All groups share one centre, and each spreads out both ways along 8 directions, with some noise.
In the rows, 128 means zero.
Known rows, each followed by its group:
[150 156 129 113 165 122 126 150  83 106 133  92 129 143 169 141 111 125
 130 140 151] => bor
[130 113 122 150 132 143 169 146 124  92 165 170 117 105  96 154 100 103
 130 146 111] => zar
[149 134 105 142 159 112 132 131 115 114 152 115 124 149 147 134 115 130
  91 155 142] => Sifo
[139 131 153 170 165 178 145 136 139 166 165 129  83  96 119 116 129 128
 102 132 111] => Levo
[135 126 161 120 175 125 154 118 141 106 110 131 119 104 134 112 125 142
 118 114 114] => Gepi
[122 108 165 132 146 131 121 104 128 105 136 142 149  86 137 133 109 129
  95 154 117] => Moli
[159 130 137 118 168 141 157 148 134 121 139 100 118 136 130 138 131 129
 135 117 143] => kiful
[150 186 131  95 165 123 113 155  92 137 130 108 102 151 139 142 108 160
 219 153 146] => kiful
[129 105 131 145 131 122 140 115 149 103 152 149 139 117 115 141 117 125
 105 134 109] => zar
[115 126 160  93 128 181 116 169  95 170  96  99  96  78 123 112 163 114
 152 138 151] => zar
[141 121  99 111 129  92 106 136 104  90 143  98 157 161 142 165 121 123
 131 168 171] => Gepi
[142 124  91 106 111 138 127 114 152 187 111 158 144 155 134 103 117 162
 112 165 131] => Sifo
[129 109 121 130 120 144 134 134 139 149 131 134 122 115 122 122 138 131
 100 138 127] => Gepi
[168 144  96 131 179  95 160 141 126  97 142  71 132 195 133 136 127 119
 137 125 190] => zar
[140 122  97 150 108 140 134 127 112 128 158 157 152 130 154 139  95 120
  61 143 102] => bor
[129 135  49 135  88 113 128 157  77 115 146 116 142 168 141 143 124  91
  95 144 162] => bor
[134 135 144 113 187 122 132 131 116 136 126  78 111 125 119 113 143 134
 129 161 194] => kiful
[136  99 120 116  94 152 123 158 134 134 105 121 122 150 123 133 156  96
 145 131 135] => tudim
[117 138  88 162  80 126 142 121 110 110 136 201 144 163 116 124  76  86
 149 152 105] => Gepi
[144 154 109 137 144  94 117 129  95  85 201  88 166 124 159 186 100 149
  92 119 138] => Sifo
[108 109  86 112  85  67  88 107 138  99  91 159 123 156 129 138 144 158
 129 156 105] => bor
[131 112 152 136 141 146 141 117 148 131 147 140 144  98 124 131 113 129
 105 129 116] => Moli
[140 136 104 120 136 120 124 117 130 167 113  83 143 159 155  93 146 137
  77 121 173] => zar
[161 136 109 132 122 160 118 156 121 161 151 121 109 144 161 141 127 141
 102 135 103] => bor
[121 153 166 152 149 129 161 120 141 107 167 135 130  89 114 145 106 138
 148  54  90] => tudim
[125 119 159 122 142 180 123 149 123 180 157  81 121  73 113 129 156 123
 110 134 164] => Gepi
[117 127 127 134 127 144 131 158 108 124 132 117  94 101 117 131 148 114
 125 122 128] => Sifo
[129 122  96 120 132 108 166 124 162 124 142 143 128 126  88 137 130 152
 132 112 128] => Levo
[112 102 141 161 127  98 124  95 160  93 145 144 133 112 111 139 134 132
  97 122 103] => zar
[150 121 131 127 167 115 133 142 117  90 138  87 125 147 140 147 133 113
 122 149 161] => Sifo
[129 142 211 100 195 104 128 100 111  69 130 104 171  86 145 147  88 140
 157 126 144] => Sifo
[126  87 125 137  99 155 138 158 151 131 125 134  97 111 104 139 168 107
 122 114 103] => kiful
[122 155 130 181 125 129 125 106 113 126 150 166 123 135 149 113  87 115
 101 125  88] => tudim
[161 146 154 137 190 147 156 124 144 146 145 108 124 134 133 113 112 137
 125 126 144] => Sifo
[143 121 113 125 156 118 151 133 126 112 138 123 129 136 121 134 120 125
 115 156 155] => bor
[130  93 137 126 127 154 137 135 128 138 133  80 165 120 126 119 151  85
  74 129 187] => kiful
[137 118 155 121 122 115 127 144 105  47 128 106 166 129 168 170 117 101
 125  87 107] => kiful
[141 102 118 149 155 157 180 104 186 170 159 176 130 103  93 104 108 150
  77 151 116] => kiful
[140 112 112 125 114 149 134 150 131 144 138 114 127 133 118 137 144 116
 124 137 142] => bor
[138 114 157 142 171 130 127 111 127 110 155 120 130  92 150 134 115 139
  65 152 120] => Sifo
[134 151 122 165 174 133 163 134 116 125 144 133  82 120 119 105 117 121
 108 128 126] => Moli
[157 129 146 109 158 161 178 151 153 147 143 102 143 119 108 129 129 128
 148  94 154] => Levo
[135 128  75 127 103 119 145 144 120 125 143 115 147 154 132 140 132 117
 100 106 143] => Levo
[135 143 183  94 191 104  78 132  98 107 117  63 108 118 150 148 144 150
 172 173 170] => Moli
[115 134 171 142 134 145 138 107 119 113 145 164 162  99 120 129  79 103
 148 141 125] => Gepi
[145 109 139 117 120 141 133 105 180 159 132 153 156 125 123 127 117 161
 123 128 112] => Moli
[133 147 119 127 150 125 145 143 106 118 144  99 129 127 131 134 126 123
 122 111 151] => Levo
[144 145  69 139 134 116 170 157 112 113 147 115 121 170 118 135 122 109
 129 112 153] => Moli
[147 144 144 180 149 148 107 122  97 132 112 141 102 182 181  87 102  81
 104 173 122] => tudim
[136 109 168 135 147 147 128 124 135 117 134 119 137 111 142 130 124 115
 104 129 124] => Levo
[124 127 110 200 147 131 195 117 193 129 197 157  90 127  35 134 127 124
 153  89 113] => Moli
[108 143 150 144 160 143 144 131 111 150 117  89  98 100 117  86 155 106
 113 103 165] => zar
[131 124 140 126 139 151 155 135 146 148  80 158  83 121 125  83 144 131
 132 113  98] => Gepi
[146  74 170 153 150 147 113 110 197 138 128 152  82 121 103 132 158 144
 120 170  88] => Levo
[119 148 127 154 154 117 130 132 111 116 151 109 101 116 125 125 132 126
 116 121 134] => zar
[138 118 160 156 191  96 148  95 125  51 136 136 152 139 143 128  88 106
 104 158 141] => Sifo
[126 103 105 176  88 154 143 101 164 160 176 196 142 105 125 127  99 135
  39 127  64] => bor
[108 167 101 148 120 116 133 139 117 143 151 131  90 124  97 130 134 141
 166 103 122] => tudim
[155 108 160  94 147 144 114 140 159 138  84 143  89 123 153 126 148 170
 143 132  75] => bor
[109 108 126 127 118 162 146 145 126 149 128 143 109  86  92 121 144 111
 122 141 135] => Levo
[208 108  82  91 160 147 212 158 191 138 138 164 141 188 111 145  91 162
 157 142 117] => kiful
[171 125  51 135 180 103 182 130 164 144 152 146  92 169 103 117 121 173
  91 178 147] => kiful
[135 116  87 159 146 124 157 121 181 167 173 122  94 139  64 129 154 151
 121 140 155] => bor
[145 168 198 131 160 157 135 125  96 111 184  95 187  76 190 160  76 134
  93  58 100] => tudim
[ 96  84 228 140 136 158 124 136 145  99  95  84 102  55 119 118 196  83
 111  63 110] => Levo
[108  59 100  76  85 108 119 139 134 101  95 126 153 107 100 150 167 121
 111 167 158] => Gepi
[199 127 115 119 193 151 213 134 156 140 148  94 183 187 139 110  90 108
 100 118 193] => zar
[117  92 217 109 163 142 162  83 171  97  68 182 164 100 103  90  95 101
 174 149 129] => Sifo
[113 116 119 136 135  77 145 106 108  35 143 149 173 125 122 152  87 104
 116 145 139] => Moli
[112 133 110 167 108 188 166 155 120 180 204 127 120  71  79 136 125 102
  96 108 142] => Gepi
[140 121 139 146 148 174 141 166 114 152 147  97  85 104 122 124 153 105
 105 133 139] => Moli
[144 101 102 117 131 120 132 129 128 117 126 128 138 148 130 134 128 125
  98 173 151] => tudim
[119 117 140 128 135 122 129 126 127 105 126 123 133 110 125 132 133 122
 118 126 129] => Levo
[128 155 110 118 163 104 122 127 102 128 145 107 119 126 126 128 120 153
 129 160 163] => tudim
[170 147  84 134 165 147 151 176 113 162 158  69  86 161 133 130 153 129
 112 136 170] => tudim
[126 131 133 137 129 148 124 137 118 144 143 109 127 117 129 126 134 115
 113 130 145] => kiful
[149 113 175  90 142 129 142 106 174 122 130 117 192 125 123 149 112 147
 168 103 141] => Moli
[119  98 145 130 112 153 122 123 143 146 102 155 125 118 112 107 132 106
 126 164 129] => tudim
[147 121 110 123 124 121 121 132 137 121 148 131 142 141 141 155 119 145
 117 150 119] => zar
[128 106 106 139  91 160 116 123 148 189  99 173 105 139 135  88 139 131
  87 155  96] => Gepi

New rows, each followed by its group:
[ 59  75 123 166  97 127 184  89 130  91 100 205 152  74  67  73 114  52
  58 146 142] => zar
[124 175 139 156 162 148 131 109  54 132 182 162 161  85 170 118  35 123
  67 185 132] => Levo
[109 113 122 127 124 102 132 110 134 102 133 125 152 126 102 132 130 114
 130 141 160] => bor
[166 121 120 145 159 133 140 119 168 142 160 144 120 151 127 138 112 157
 118 158 116] => Levo
[121 120 172 143 114 176 144 121 146 151 150 146 147  77 121 129 114 115
 116  87  94] => tudim
[ 73 107  97  91  92  80 122 113  93  82  74 179 137  88 117 112 126 133
 109 165 128] => Gepi
[138 164  65  60 121 139 208 176  83 145 143 105 189 128 102 138  95 119
 168  96 209] => Levo
[119 122 123 122 138 116 130 118 125 142  98  87 130 142 130  91 161 117
 102 118 178] => zar
[129 146  91 152 160 115 169 136 106 107 122 152  92 144 121  99 114 116
 106 141 131] => Moli
[111 125 125 143 133 125 149 143 140 126 134 111  84  97  93 124 172 130
 121  87 122] => Levo
[123 162 126 151 106 158 120 155  91 146 150  99 121 125 152 126 133 102
 112  74 118] => bor
[142 115 116 135 126 180 139 172 106 159 143  99 101 116 130 129 155 102
  88 131 142] => Moli
[152  64 119 131 104 154 153 128 164 116 143 149 171 129 134 146 122 107
  57 137 109] => tudim
[144  97 140 138 156 150 160 119 159 135 145 139 129 107 111 121 123 129
  92 146 127] => tudim
[157 128 129 114 138 137 153 134 130 113 142 128 165 144 146 146  95 125
 129 121 129] => kiful
[130 147 110 140 108 135  67 118  89 166 163 114 155 153 161 136 100 124
 107 194 158] => Gepi
[137 142  60 127 139  53 109 134 125  91 131 104  84 187 124 151 158 165
 143 148 142] => Levo
[182 138  88 113 174 113 143 149 130 135 101  89 109 230 139 105 137 118
 158 174 194] => Sifo
[136  99 153 166 133 178 112 147 140 160 140 116  65 111 123 118 167 106
  96 147 109] => Levo
[196 140 109 116 164 192 196 152 163 203 168 112 154 163 120 117  99 133
 131 126 168] => kiful
[141 135 154  94 157 135 118 124  91 122 164  92 196  82 177 157  92 149
  72 138 154] => tudim
[145 135 109 125 143 100 102 124 149 140 131 123  92 151 131 142 148 179
 142 146 113] => bor
[152 127 140 112 142 140 161 134 146 126 140 114 168 135 128 138 110 125
 138 101 141] => Moli
[136 143 127 158 119 163 121 123 132 181 123 161 105 144 144  92 111 120
 115 144 103] => Gepi
[137 150 139 182 181 136 110 117 127 146 172 151  56 109 129 117 113 153
 105 188  98] => Levo
[145 114 118 119 126 145 149 144 148 141 131 140 117 131 112 135 128 129
 139 137 122] => kiful
[129 122  99 123 123 139 148 136 110 131 131 145 145 129 127 121 106 112
 102 157 143] => zar
[137 184  25 146 119  98 131 130  98 166 120 158  94 213 140  87 103 142
 131 161 140] => Sifo
[140 119 146 122  67 183  92 157  93 141 132 132 166 117 193 153 111  97
  93 114  82] => bor
[ 98 182  93 132 149 110 113 131  26 115 156 152 119  93 144 119  71 125
 108 208 158] => Levo
[137  58 103 151 144 130 179 109 179 120 145 130 146 117 105 114 147 111
  12 141 148] => kiful
[138  90 101  81 164  94 136 129 148 117  87 113 117 154  96 119 156 144
 142 209 194] => kiful
[132 165 110 147 150 116 170 151  86  77 196 108 149 126 105 166  86  98
 163 114 165] => Gepi
[128 138  99 172 112 151 135 119 127 163 171 162 124 127 130 120 101 124
  80 137 107] => Gepi
[104 129 184 156 182  84 146  45 161  77 137 207 149  82 111 112  63 163
 113 161  87] => Moli
[118  94 138  73 149  65 126 108 124  44  71 137 156 117 137 135 130 146
 129 156 138] => Gepi
[113 141  55 137 118 106 128 158 102 138 137 122  66 137  95 130 159 136
 132 150 145] => Levo
[150  87 100 139 105 149 114 136 154 151 135 152 120 157 127 134 133 122
 104 189 121] => Levo
[161 129 120 124 160 147 149 145 125 133 130 136 112 131 159 123 111 146
  95 145 104] => bor
[122  78 133  85 105 115 114 138 118  81  96 123 166 125 127 151 140  99
 131 164 159] => Moli
[123 130 146  93 148 147 113 143 105 156 119  94 125 101 123 124 140 133
 148 159 176] => tudim
[128 116 105 160 109 116 117 101 141 120 169 164 138 117 135 148 105 150
  74 140  84] => zar
[160 138 133 129 140 168 131 155 112 146 138 135 112 124 181 133 111 137
  92 121  86] => bor
[109  84 136  59 135  89 162 146 127  48  61 128 138  96  91 142 155 116
 171 128 155] => Gepi
[129  93 141  98 123 161 162 123 131 134 106 163 178 102 123 109  98 102
 100 161 148] => zar
[106 175 107  92 139 102  89 149  71 147 104  91  96 137 117 120 146 139
 202 171 191] => tudim
[131 154 151 158 163 152 140 120 120 154 169 109 126  99 133 115 112 129
  93 117 139] => kiful
[111  85 138 108  89  93  95 152  90  33  99  76 160 134 161 172 166  71
 110 110 144] => kiful
[135 127 176 138 150 148  89  96 147 165 173 121 147  83 152 144 114 172
  85 145 102] => Moli
[132 157  80 131 130 102 162 119 113 113 166 129 167 136 135 137  92 142
  93  98 138] => Levo
[150 139 156  98 167 119 109 131 114 119  69 112 112 167 164 106 129 133
 174 154 139] => Gepi
[116 116 130 114 119 123 110 139 114 114 119 125 120 112 124 143 142 126
 136 148 131] => zar
[143 140 111 141 140 147 168 159 124 127 145 124 103 140 106 128 126 108
 149 104 132] => Gepi
[135 132  57 149 113 117 134 138 123 145 157 145 108 154 120 135 124 140
 101 158 127] => Levo
[155 142 112 168 160 118 167 107 141 114 162 142 146 171 130 120  81 118
 111 127 135] => Sifo
[137  94 141 111 125 128  96 151 123 112  98  94 112 149 138 140 167 103
 138 163 150] => Levo
[119 120  93 146 109 154 156 146 135 158 149 140 105 106  96 121 142 119
  99 114 124] => Levo
[140 133 126 136 128 149 119 137 119 148 144 119 129 143 133 130 120 115
 130 150 139] => Gepi
[163 162  87 132 187 164 219 207  60 118 120  84  78 144 145  90 130  72
  99  98 176] => bor
[102  75 151 126 124 146 203 128 163  75 160 162 167  45  58 156 117  97
 113  94 120] => Gepi
[162 119 102 123 146 124 162 105 150 137 140 131 191 166 152 112  90 129
  66 139 156] => zar
[140  80 193 118 163 157 143 158 138  82 138  75 126  81 114 160 160  90
 128 120 150] => Sifo
[142 109  93  91 112 149 133 154 111 145 122 143 150 146 116 136 109 114
 143 200 166] => Levo
[116 129  69 112  72 129 169 138  93 115 144 132 211 124 136 133  99  98
  72  84 153] => Levo
[117 152 199 159 125 202 125 123 115 178 142 141 131  79 144 102 106 101
 126 100  96] => tudim
[130  32 108  85  50 124 138 133 172  76 112 159 204 121 117 179 138 106
 100 127 107] => tudim
[132 127 136 157 165 128 174 120 138 107 148 120 130 124 110 113 119 106
 106 112 150] => zar
[125 143 169 105 129 183 126 149 110 174 153  93 149  68 130 138 130 134
 133  99 144] => tudim
[121 120  91 113 107 107 135 139 111 108 123 117 141 137 125 136 136 119
 119 122 148] => Levo
[111 115 137 127  76 152 109 149 119 138 116 111 139 123 127 137 155  94
 138  98 124] => bor
[176 111  79 169 146 176 170 163 170 193 224  73  97 121 113 149 167 149
  28  90 131] => Gepi
[147  89 121 101 119 131 123 134 139 117 122 141 152 136 135 147 122 129
 114 179 131] => bor
[128  59 117 141 107 161 163 113 189 152 160 165 156 106  68 133 127 109
  89 162 138] => bor
[ 79 119 144 161  98 122  82 101 133 143 135 143  98  67 123 118 157 146
  81 121  82] => zar
[ 95 143 121 174  97 133 126 121 151 161 162 102 105 118  76 126 170 116
 139  67 136] => bor
[149 107 161 126 153 125 135 107 166 109 148 131 160 122 137 151 108 147
 117 127 112] => zar
[113 118 214 136  98 178  98 120 155 158 113 137 124  71 145 124 150 133
 139  58  51] => bor
[121 156 112 118 142 104 117 130 100 123 142 115 127 123 125 136 119 147
 140 140 149] => tudim
[153 103  94 102 118 113 119 104 133 116 135 180 193 161 145 149  67 139
 116 225 141] => Levo
[106 121 115 135 123 100 120 129 117 106 116 112 113 130 115 122 153 114
 119 135 150] => zar
[136  84 131 160 138 136 179 125 179 103 152 138 132 127  79 135 136  99
 116 110 132] => zar
[122 128  94 138 109 131 105 129 104 153 180 110 145 114 133 147 125 133
  73 160 154] => Gepi
[113 142 166 152 143 125 111 133  97  90 143 101 107  93 145 145 137 113
 119  95 111] => kiful
[125 129 168 151 172 132 110 126 128 122 134 120  68  99 123 121 144 134
 129 155 117] => Levo
[129 102 132 126  95 164 129 162 135 136 124 117 117 118 113 140 161 100
 134 111 122] => kiful
[127 121 113 154 113 143 134 156 110 110 194 102 122  95 121 174 143 117
  84  98 118] => Sifo
[147  88  97 110 109 139 125 142 146 137 132 138 139 145 123 149 134 127
 111 169 133] => bor
[ 98 108 112 150 130  84 109 104 118  86 132 141 112 107 124 131 141 130
  72 161 122] => kiful
[138 100 177 107 118 205 144 135 104 146 135 141 200  87 152 122  81  73
  95 160 150] => Levo
[123 145  63 129 123  92 154 131 121 119 151 135 124 138 109 135 123 150
 118 119 135] => Levo
[127 115 189 107 150 125 169 124 135  48  97 166 162 121 101 136  82  78
 218 125 128] => Gepi
[131 133 184 133 107 178 100 143 119 151 145 102 148 101 156 147 131 111
 135  90 106] => bor
[116 101  91 130 113 127 129 159  75  93 109 135 108 124 138 123 138  80
  75 181 144] => Moli
[123 118 169 137 156 134 144 118 130  91 151 150 134  84 117 142 101 125
 127 134 110] => zar
[131 133  65 132 113  86 124 125 122 111 140 134 130 173 122 142 123 136
 128 156 141] => Moli
[130 122 122 119 120 149 122 148 123 152 153 111 119  95 130 143 144 146
 101 123 126] => Sifo
[131  85 149 100 130 183 156 146 164 180 142 111 135  67  88 133 155 133
 113 129 149] => tudim
[147 134 163 111 190 162 124 124 104 166 147  90 141  89 154 111 110 143
  77 183 178] => tudim
[148 124 117 117 139 139 165 133 151 136 149 129 149 130 114 134 116 137
 127 119 140] => Levo
[164 110 163 114 190 146 161 117 142 111 147 146 152 102 144 134  80 144
  93 173 123] => bor
[115 104 165 139 135 125 123 117 129  89 129 136 128  88 126 138 132 116
 108 122 107] => kiful
[118 139 114 122 145  64  93 104  89  63 137 129 146 136 150 150  99 141
 119 183 142] => Moli
[126 154 166  81 129 117  86 154  61  88 106  66 166 141 169 161 121 100
 196 128 175] => kiful
[133 108 152 112 128 151 142 118 156 146 126 145 154 106 115 127 121 133
 129 129 126] => Sifo
[112  91 116 135 104 148 160 127 155 132 120 175 124 100  99 114 130 120
  95 123 102] => Gepi
[139 112 107 121 120 141 136 133 137 147 126 137 130 139 128 122 129 132
 109 138 127] => Moli
[131 133  78 132  98 111 113 149 101 108 136 128 122 158 142 154 133 120
 122 139 122] => kiful
[149 117  88 169 143 143 151 126 143 162 134 154  87 158 129  91 128 124
  65 165 121] => Sifo
[ 88 168  76 136 119  37 106 109  89  73 109 115 108 164 125 122 142 140
 145 116 152] => bor
[144 138  82 114 126 113 157 137 127 126 148 124 153 152 122 141 114 139
 122 122 148] => Levo
[146 145 136 131 172 105 155 134 132  84 149 106 120 136 127 148 120 135
 149  95 130] => tudim
[138 156  41 140 165  68 152 136  99 104 172  86 117 185  97 135 127 129
 123 169 215] => bor
[150  87 116 127 120 127 109 136 160 127 120 129 106 157 120 142 155 130
 128 177 125] => Levo
[151 107 106 112 144 128 144 134 127 114 137 133 145 139 132 140 111 126
 105 178 148] => bor
[147 130  90 105 100 154 139 114 167 212 127 166 159 150 123 107 106 168
 128 138 125] => Sifo
